The same things were measured in two ways. Each way mixes the same 12 hidden numbers, adds some noise and spreads widely along 7 directions of its own, which tell nothing about the thing.
In the rows, zero is written as 128.
Some things both ways: the first way, then the second way.
[147 139 120 112 125 128 126 162 127 175 124 173 181 149 141 199 118 147
 121 153 102 110 114 126 134]
[131 106 100 171 110  80 165 152 140 127 121 122 143 147 130 116 136 115
 157 106 107 156 134 129 173  97 111 104 122]

[122 133 150 188 162 150 114  95 123 131 106 128  71 130 115  68 169  93
 144 104 108 136 109 156 122]
[ 63 141 126 166 116 143 164 111  56 157 155 130 128 103 114 171  73 120
 124  72 124 113 143  93 159 137 150  90  73]

[160 141 100 117 188 167 132 144 116 130 118 184 109 130 121 106 127 121
 104 124  93 167 103 159  85]
[126 101 114 106 135 180  17  98 105 147  73 183  89 150  98 139 199 152
  13 151 126  74 134 158 137 146 164 156  88]

[129 121 104 128 179 170 161  93 145 130 105 163 104 104 161  95 153 106
  89 110 114 158  93 181 115]
[139 110  97 162  87 116 165 192 148 170  86 139 172 139 119 149 127 109
 126 117 142 159 147 152 214 109 114 113 125]

[129 114 128 126 158 152 145 135 131 121  79  71 120 121 137  75 161 116
 122 149 115 172 113 147 143]
[105 162 138 137 108  70 118 128  74 146 153 116  79  76  84 124 118 164
  35 159  90 102 127  83 126 107  95  93 186]

[122 143 133 117 114 120 126 147 149 138 140 165 103 121 138 165 139 151
 128  99  95  98 104 139  83]
[130 133 159 181 122 150  79 133 229  81 137 117 161 187 108 104 164 116
 138  87 164 173 115 113  84 184  75 169 157]

[147 128 119 144 129 121 106 135  57  66  72 162  69 186 139 147 117  74
 157 153 141 157 133 120 125]
[104  91 131 104  87 210 197 162 139 203  70 120 139 130 111  60  53 135
  89 144 191 108 172 157 150 161 107 127 105]

[ 90 164 129 128 158 109 134 109 163 171 188 131 165 131  97 131 158 141
  72 103 142  81 179 141 100]
[114 153 160 122 145 136 128 120 145 117 154 139 110 100 160 118 138 141
 139 145 123 108  90 134  93 181 147 133 139]

[117 135  76 119 173 153 157  68 142 134  83 126 100 119 150  85 171 115
 116 127 125 183  96 181 121]
[150 107 108 128 129 143 123 106 126 123 106 125 142 154 108 181 114 160
  83 121 113 180 184 104 161  99 126 130 100]

[126 139 176 123 185 150 155 171 174 138 129  77 131  95  98  97 135 112
 141 121 109 191  98 125 147]
[ 89 124 131 177  99 120 132 144 129 126 156 132 135 143  95 141 136 113
 130  88 146 158 126 107 160 154 123  93 108]

[156 154 145 119 114 149 112 166 119  93 115 179 131 153 159 144  96 148
 115 102  66 142  87 155 102]
[155 173 127 129 112 106 193 184 159 140 143  96 138 118 179 121  96  90
 207  92 140 149 112 120 164 114 107 140 137]

[147 117 160 143 134 153 100 111 176 153 147 114 139 155 134 137 140 148
 123 135 110 132 123 110 126]
[110 117 106 146  86 108 145 179 122 172 122 114 134 112 150  95 135  86
 155 102 151  90 107 159 144 144 130 128 120]

[138 130 134 108 174 128 162 163 175 156 120 104 159 109 115 138 147 145
 120 150  98 184  98 153 130]
[164 165 155 117 113  95  85 134 132 141 175  88  41  82 153  83 130 160
 149 128  99 109  87 127 107 129 120 116 202]

[125 140 111 167 146 123  92  84 121 110 150 129 114 214 116 121 140 137
 124 135 119 128 150 126 129]
[182 124 109 164 117 147  74 115 194 105  93 153 138 198 164 116 177 121
 133 111 113 168 139 156 180 134 132 152 128]

[154 103 102 143 143 155 101 211  85 109  38 198  89 128 146 172  98 150
 144 162  89 109  82 148 125]
[ 94 110 142  48 149 202 106 140 123 159  78 123  75 123 134  84 106 111
 123 125 205  83 160 152 104 160 180 156  39]

[111 137 131 137 151 122 108 106 188 156 131  85 156 156 132 127 148 156
  93 159 142 125 123 135 134]
[138 127 140 111 107 134  90 112 126 113  97 128  92 127 158 109 139 157
  85 139 137 108 166 131 134 131 156 155  91]

[133 144 167 131 178 160 153 154 159 111 105  68 117 100 121 108 137 107
 150 137 103 182 100 118 121]
[147  73  80 153 103  94  60 106 130 137 100 148 123 193  94 114 185 133
  60 128 116 151 146 143 182 131 148 132 112]

[119 145 155 154 109 125 148  98 143 146 122 171  96 115 167 161 170 109
 139  96  78  99  85 151 101]
[118 101  96 210 104 125 104 110 157 138 104 151 177 197  83 128 124  92
  84  87 120 177 144 120 172 154  97 114 134]

[140 141 106 152 168 167 130 118 117 111 111 122 130 161 118  87 144 140
 136 122  86 166 140 158 130]
[113 130 156 133 125 132 122 117 136 101 143 157 127 119 118 162 153 156
  85 139 112 163 131  87 114 146 118 107 133]

[146 109 134 145 160 137 133 128 151 137 116  71 140 106 122 116 143 135
 140 126 120 155 145 159  95]
[ 79 102 127 154 119 119 187 149  75 172 117 155 163 113  98 156 100 140
  88  92 138 118 144  77 123 120 112 130 107]

[129 168  79 120 153 154 122 134 107 125  87 211 104 159 143 113 126 134
 101 121  88 146  48 173 140]
[102 126 160 172 104 125 174 182 197  98 104 132 156 154 108  84 143 121
 131 122 174 150 120 126 149 159  80 142  99]

[129 133 149 131 117 134 125 158 129 127 106 139 101 107 141 130 138 120
 129 107 109 103  96 143 105]
[ 96 121  99 182 113  99 164 157 122 155 115 137 161 144 112 101 138  98
 115 120 133  96 113 143 169 134 111 127 123]

[143 111 152  84  82  78 103 143 158 172 157 150 188 204 139 234 103 156
 151 153 131 176 139 104 171]
[114 136 131 115  88 213 158 105 108 138 146 113 127 110 142 175  72 159
 114 113 124 154 190 118 147 129 125  88 115]

[128 129 104 155 168 141 117  99 140 130 118 125  93 166 106 104 169 134
 128 146 112 145 112 130 136]
[134  93 127 165 121 118 154 156 174 121 113 109 133 152 135  87 144 158
 177 126 150 151 147 156 171 124 143 129 107]

[143 126 136 121 107 105 151 103 166 163 180 154 169 126 151 197 162 156
 107 104  71  96 101 140 108]
[157  81 125  86 140 170 108 167 234 120  71 150 114 210 126  42 187 147
 141 156 177 156 160 185 133 140 121 166 143]

[106 115 103 173  85 142 100 107  98 124  87 138  84 136 157 146 152 136
 159 105 131  23 138 128 127]
[ 87  94 118 134 136 166 197 134 153 119 101 134 190 155 123 143 100  77
 141 103 162 174 161 108 128 150 117 116  53]

[123 128  96 133 163 129 103 137 120 121  83 157 125 170 130 130 115 137
 105 160 142 158 126 165 142]
[ 84 138 176 127  92 160 168 156 124 138 106 143 130  94 125 125  91 161
  77 137 166 110 153 112 113 165 111 138 111]

[ 98 147  95  92 203 109 160 149 157 170 131 132 184 143 117 173 107 136
 103 168 136 175 121 144 160]
[140  82 125 117 114 148 114 138 182 137  88 141 130 191 123  75 148 127
 114 120 187 161 149 142 153 170 145 161  87]

[104 141  93 113 148 128 158 123 134 142  94 136 145 129 146 147 146 131
 117 140 126 138 119 155 151]
[162 146 150  59 133 173 119 105 150 124 136  98  78 108 158 124  87 134
 132 140 127 168 148 114 108 144 137 114 126]

[125 120 148 123 167 130 121 154 146 113 130  77 129 102 102 112 131 132
 104 127 143 131 155 120 106]
[122 138 131 133 133  89  52 104  93 124 122 172  94 132  80 171 166 171
  20 138  88 118 120 104 121 135 130 141 156]

[ 94 111 109 136 167 120 143  91 181 185 135 123 132 133 132 140 159 151
 128 131 115 144 106 156 152]
[ 81  69  99 208  99 101  66 133 143 167  81 207 178 202  54  79 207  94
   9 125 146  93  82 151 139 212 108 155 136]

[138 128 106 122 192 136 131 141 123 132  89 100 148 150 101 110 133 112
 122 177 147 197 139 140 151]
[135 124 108  72 133 162  98 114 100 161 106 130  68 115 151 108 125 129
 110 143 121  87 144 165 141 126 169 124 105]

Other things, the second way, with their names:
<149>: [134 139 128  67 145 172  98 105 112 131 146  97  75 101 137 135 118 111
 128 118 113 116 127 116  82 122 124 114 116]
<463>: [150  96 117 111 118 145  81 148 219  90 111 125 140 204 112 113 184 117
 140 112 159 176 131 168 107 166 104 170 132]
<105>: [165  93  98 133 124 125 111 126 155 162  99  93 110 149 168  35 148 157
 138 167 148  97 151 184 170 127 174 157 129]
<354>: [ 51 143 178  92 116 197  91 152 129 136 124 157 100  85 104 148 127 125
  86 136 173  97 122 147  69 210 138 115 116]
<358>: [144 142 153 109 134 147  57 108 175  88 146 115  82 155 125 113 159 142
 123 116 139 155 127 117  98 157 124 149 134]
<333>: [116 136 143 165 103 112 110 115 107 138 119 167 122 115 105 163 116 155
  56 116  91 141 122 103 140 148 114 110 144]
<574>: [140 142 122 141 105 120 160 136 127 112 162  88 121 132 129 140 117 161
 144 112 126 169 174  91 171  83 110 110 134]
<359>: [126  84 130 184  75 103 162 178 166 127  89 162 162 155  89 117 166 163
  78 133 119 166 136 130 168 117  65 113 151]
<285>: [193 161 122 102 128 158  59  90 140 126 147 116  82 120 169 156 142 122
 124 114  78 147 109 125 123 122 130 125 154]
<389>: [142 131 119  93 135 175  80 103 124 111 103 155 102 151 136 188 138 134
 102 111 113 160 167 126 150 119 155 128  80]
<570>: [123 132 113 181  92  81 146 165 132 125 144 127 152 138 121 119 171 144
 111 117 105 108 115 124 136 107  73 141 181]
<436>: [ 81 120 178 158  89 204 134 134 136 140 138 120 146 111  85 154  85 130
  90  76 177 159 148  68  98 176  85 108 100]
<34>: [111  87  83 119 110  98 155 108  59 175 120 123 126 110 127 123 114 164
  73 168 116  86 154 151 160 130 177 123 107]
<135>: [167 105  89 154 117 105  46  88 112 153 117 133 109 169 124 110 165 101
  80  81 100 101  89 128 131 143 127 169 118]
<477>: [138 122 151 157  87 142 116 167 186  99 108 119  91 144 139  60 175 184
 137 154 147 122 150 170 179 116 118 123 131]
<363>: [137 140 147 125 113 135 111 121 146 113 122 149 116 127 127 175 104 137
 109 107 103 186 137 111 122 148 114 112 138]
<443>: [121 145 142 137 136 190  78 100 132 139 113 135 117 131 107 164  93  97
  95  82 129 149 131 102 118 157 122 117 101]
<492>: [129 150 181 127 104 143 106 143 171  86 167 146  89 143 105 140 162 225
 105 146 132 180 144 110 131 150 109 121 184]
<421>: [104  94 114 169  98 106 102 117 129 124 106 159 141 155  86 122 164 131
  49 134 110 134 130 127 142 152 109 111 126]
<507>: [ 48  84  97 152 149 186  99 137  87 182  74 200 167 134  83 157 176  69
  63 118 155  50  93 172 139 183 167 130  36]
<497>: [175 114 123 110 139 151 159 182 198 162  87  97 133 143 181  72 111  83
 219  99 179 141 114 162 146 136 138 170  99]
<126>: [142 120 123 187 122  80 196 132 113 161 142  99 165 110 135 149  66  94
 163  67 119 176  99  68 160 127 118 116  94]
<524>: [153 146 141 161 101  65 202 154 103 144 161  82 123  54 129 156  78 176
 127 132  81 158 125  75 146  74  83  89 179]
<320>: [131 121 134 101 124 174  87 114 120 138 110 144  89 135 137 104 158 161
  77 148 140  86 141 143 137 141 154 150 102]
<339>: [112 103 122 140 124 136  67 114 160  99 102 173 132 188  94 114 197 144
  55 134 125 121 134 147 108 163 105 159 136]
<319>: [135 134  88 167 116  86 166 175 137 150 113 135 152 133 146 138 139  84
 169 114 111 140 111 153 206 104 132 105 124]
<440>: [104 170 138 100 127 191 113 131 134 127 124 119 107 132 133 143  91 112
 127  99 149 110 159 135 117 142 118 138 115]
<529>: [115 125 146 114 125 131 135 138 144 115 129 129 120 123 124 112 143 143
 102 144 146 132 132 113 111 149 119 135 123]
<337>: [110 101  83 145 145 137 158 107  72 183  93 140 170 113 118 145 119 139
  52 174 117  80 154 138 171 117 162 132  98]
<214>: [160 125 111 133 106  99 164 142 104 150 115  95  93 126 157 107  92 166
 159 104 122 125 166 126 194  71 144 136 102]
<423>: [111 153 135 104 140 213 146 134 119 121 125 130 140 118 130 210 102 116
 134  94 141 152 168 102 141 108 124 116  75]
<438>: [131 133 120 107 137 185 146 131 123 150 120 100 105 119 172 118  93 108
 186  93 151 109 149 146 148 118 160 133  69]
<408>: [117 126 130  63 145 179 122 133 115 160 120 122  84 109 141 113 113 119
 131 134 153  98 132 150 114 148 160 130  95]
<403>: [139 117 143 113 119 146 128 127 140 133 128 105  95 126 153  69 137 144
 129 130 153 101 122 126 119 144 134 155  99]
<462>: [136 104 108 132 128 144  91 144 143 182  87 147 119 138 133  91 139  71
 126  97 129  95  86 167 112 156 121 143 133]
<271>: [111 120 110 106 109 134 108 179 139 199  74 159 123 127 120  74 143  43
  85 125 159  71  79 170 118 178 108 151 130]
<158>: [144 102 157  79 137 248 136  83 138 118  97 102 121 106 144 170  71 141
 110 117 141 181 191  89 101 125 132 111  43]
<338>: [165 117 113 100 133 199  59  68 119 138  99 116  78 105 175  99 158 110
  86 157  95  77 108 163 125 139 159 118  78]
<80>: [173 118 111 101 117 144 119 161 180 134 107 100 120 152 173  92 147 102
 181 114 160 145 143 159 145 119 136 153 115]
<53>: [170 135 103 134 123  65 161 164 137 137 122 133 114 133 172 121 149 158
 170 141  95 140 129 155 193  82 148 129 157]
<341>: [191 147 115  88 139 136  51 140 159 193  99 110  68 135 162  55 125  82
 140 108 140  82  75 168 112 155 135 184 164]
<262>: [132 109 126 204  82 108 147 218 237 137 109 125 168 205  89  68 144 134
 176  88 177 195 148 155 178 132  61 139 204]
<60>: [136 131 128 169  98 141  87 150 162 128 149 103 129 152 114 122 161  80
 149  59 155 149 105 103 133 135  88 132 120]
<253>: [150 130 125 106 106 155 163 154 165 136 125 107 126 132 162 108 119 102
 165 120 151 143 115 147 152 149 121 130 103]
<483>: [150 155  84 105 126 159 147 144  92 198 125  90  83 100 169 104  87  83
 176 113 117  86 134 162 200  81 157  94 108]
<291>: [128 165  96 144 165 167 115 138 141 131 153  97  97 150 180  96 146  54
 251  63 123  89 111 164 159  95 147 116 103]
<131>: [187 104 127  86 101 172  81 118 184 125 120  88  96 167 130  80 142 161
 102 137 153 159 157 137 119 137 105 157 146]
<486>: [107 166 136 177 133 141 122 112 145 120 128 107 144 127 132 157  58  79
 154  71 131 164 145 104 139 153 126 112 105]

Some of these things the first way, each followed by its name:
[113 146  92 113 177 134 126  99 135 156 145 107 168 177 109 106 142 136
  94 151 141 155 163 128 145] => <529>
[121 156 134 115 134 122 125 122 133 185 168 168 174 150 129 184 132 117
  96 135 132  83 154 100 116] => <421>
[137 118 122  97 139 123 113 140 160 156 153 125 186 186 120 161 117 170
 103 155 115 161 126 112 176] => <319>
[104 113 129 106 126  95 127 149 179 154 127 103 171 110 123 202 124 159
 117 142 165 105 138 124 157] => <363>
[112 109 153 100  83 111 109 172 171 131 131 108 113  73 137 208 115 156
 148  98 159  50 116  86 115] => <463>
[112 125 132 131 155 111 144 110 149 148 173 159 135 132 117 138 141 136
 105  86  98 135 122 159 134] => <492>
[115 162  65 151 127 157 122  63 111 166 135 170  94 165 136 104 187 114
 113 112 131  50 128 135  97] => <338>
[143 120  93 148  83 150 110 113 113 104  88 126  73 140 153 146 161 139
 175 115 122  73 115 119 102] => <158>
[154 154 121 131 144 144 113 116 131 107 160 154 125 167 127 144 135 143
 100 123  93 110 131 114  79] => <497>
[179 133 163 140 160 144 154  87 161 111 133 171 109 145 149 121 165 116
 121 115  28 241  50 171 107] => <262>
[174 132 165 137 141 142 104 152 143  45 117  78  88 156 117 116 131 146
 148 137  79 188 103 105  89] => <341>
[108 106 145 112 103  88 130 157 193 185 150 101 144  88 130 188 145 157
 122 117 149  66 105 128 124] => <438>
[155 130  88 106 144 149 113 108  95 142 143 193 133 172 130 116 122 124
  98 108 114 151 139 151 111] => <423>
[151 125 196 114 123 145 124 176 177 127 188  50 119  96 108 124 123 128
 150  91 114 108 119  70  90] => <60>
[142 132 177 127 121 145 113 106 185 169 185 184 147 122 130 158 155 150
  79  90  95  98 124 123 102] => <354>
[113 125 103 164 159 140 137 103 124 140 116 164 127 116 147 122 152 131
  88 107 106  82 128 185 104] => <53>
[132 114 107 144 129 131 105 128 108 109 102 150  79 157 128 137 142 133
 145 130 116 117 115 126 129] => <443>
[140 141 136 152 155 167 125 100 140 112 134 110 110 130 137  94 151 116
 111 112 111 117 133 129  84] => <80>
[141 136 160 117 113 122 114 153 131 119 103 156 103 107 141 137 128 113
 113 109 124 136  92 149 101] => <440>
[128 133 126 159 129 144  97 108 148  84 112  58  91 181 119 107 149 163
 177 135  98 147 116 101 142] => <126>
[123 126 126 109 150 134 133 150 128  94 100  69  98 134 118  88 150 120
 128 143 147 165 167 130  98] => <337>
[139 125 127 117 130 121 110 153 145 130 101 111 131 135 122 149 124 151
 147 137 123 159 110 134 134] => <339>
[152 135 135 161 133 152 124  58 155 115 151  93 110 137 130  93 175 114
 128  96 112 129 109 130 108] => <359>
[170 153 128 128 181 149 144 156 119 161 125 132 137 128  91  73 153 100
 126 128  86 200  92 167 111] => <291>
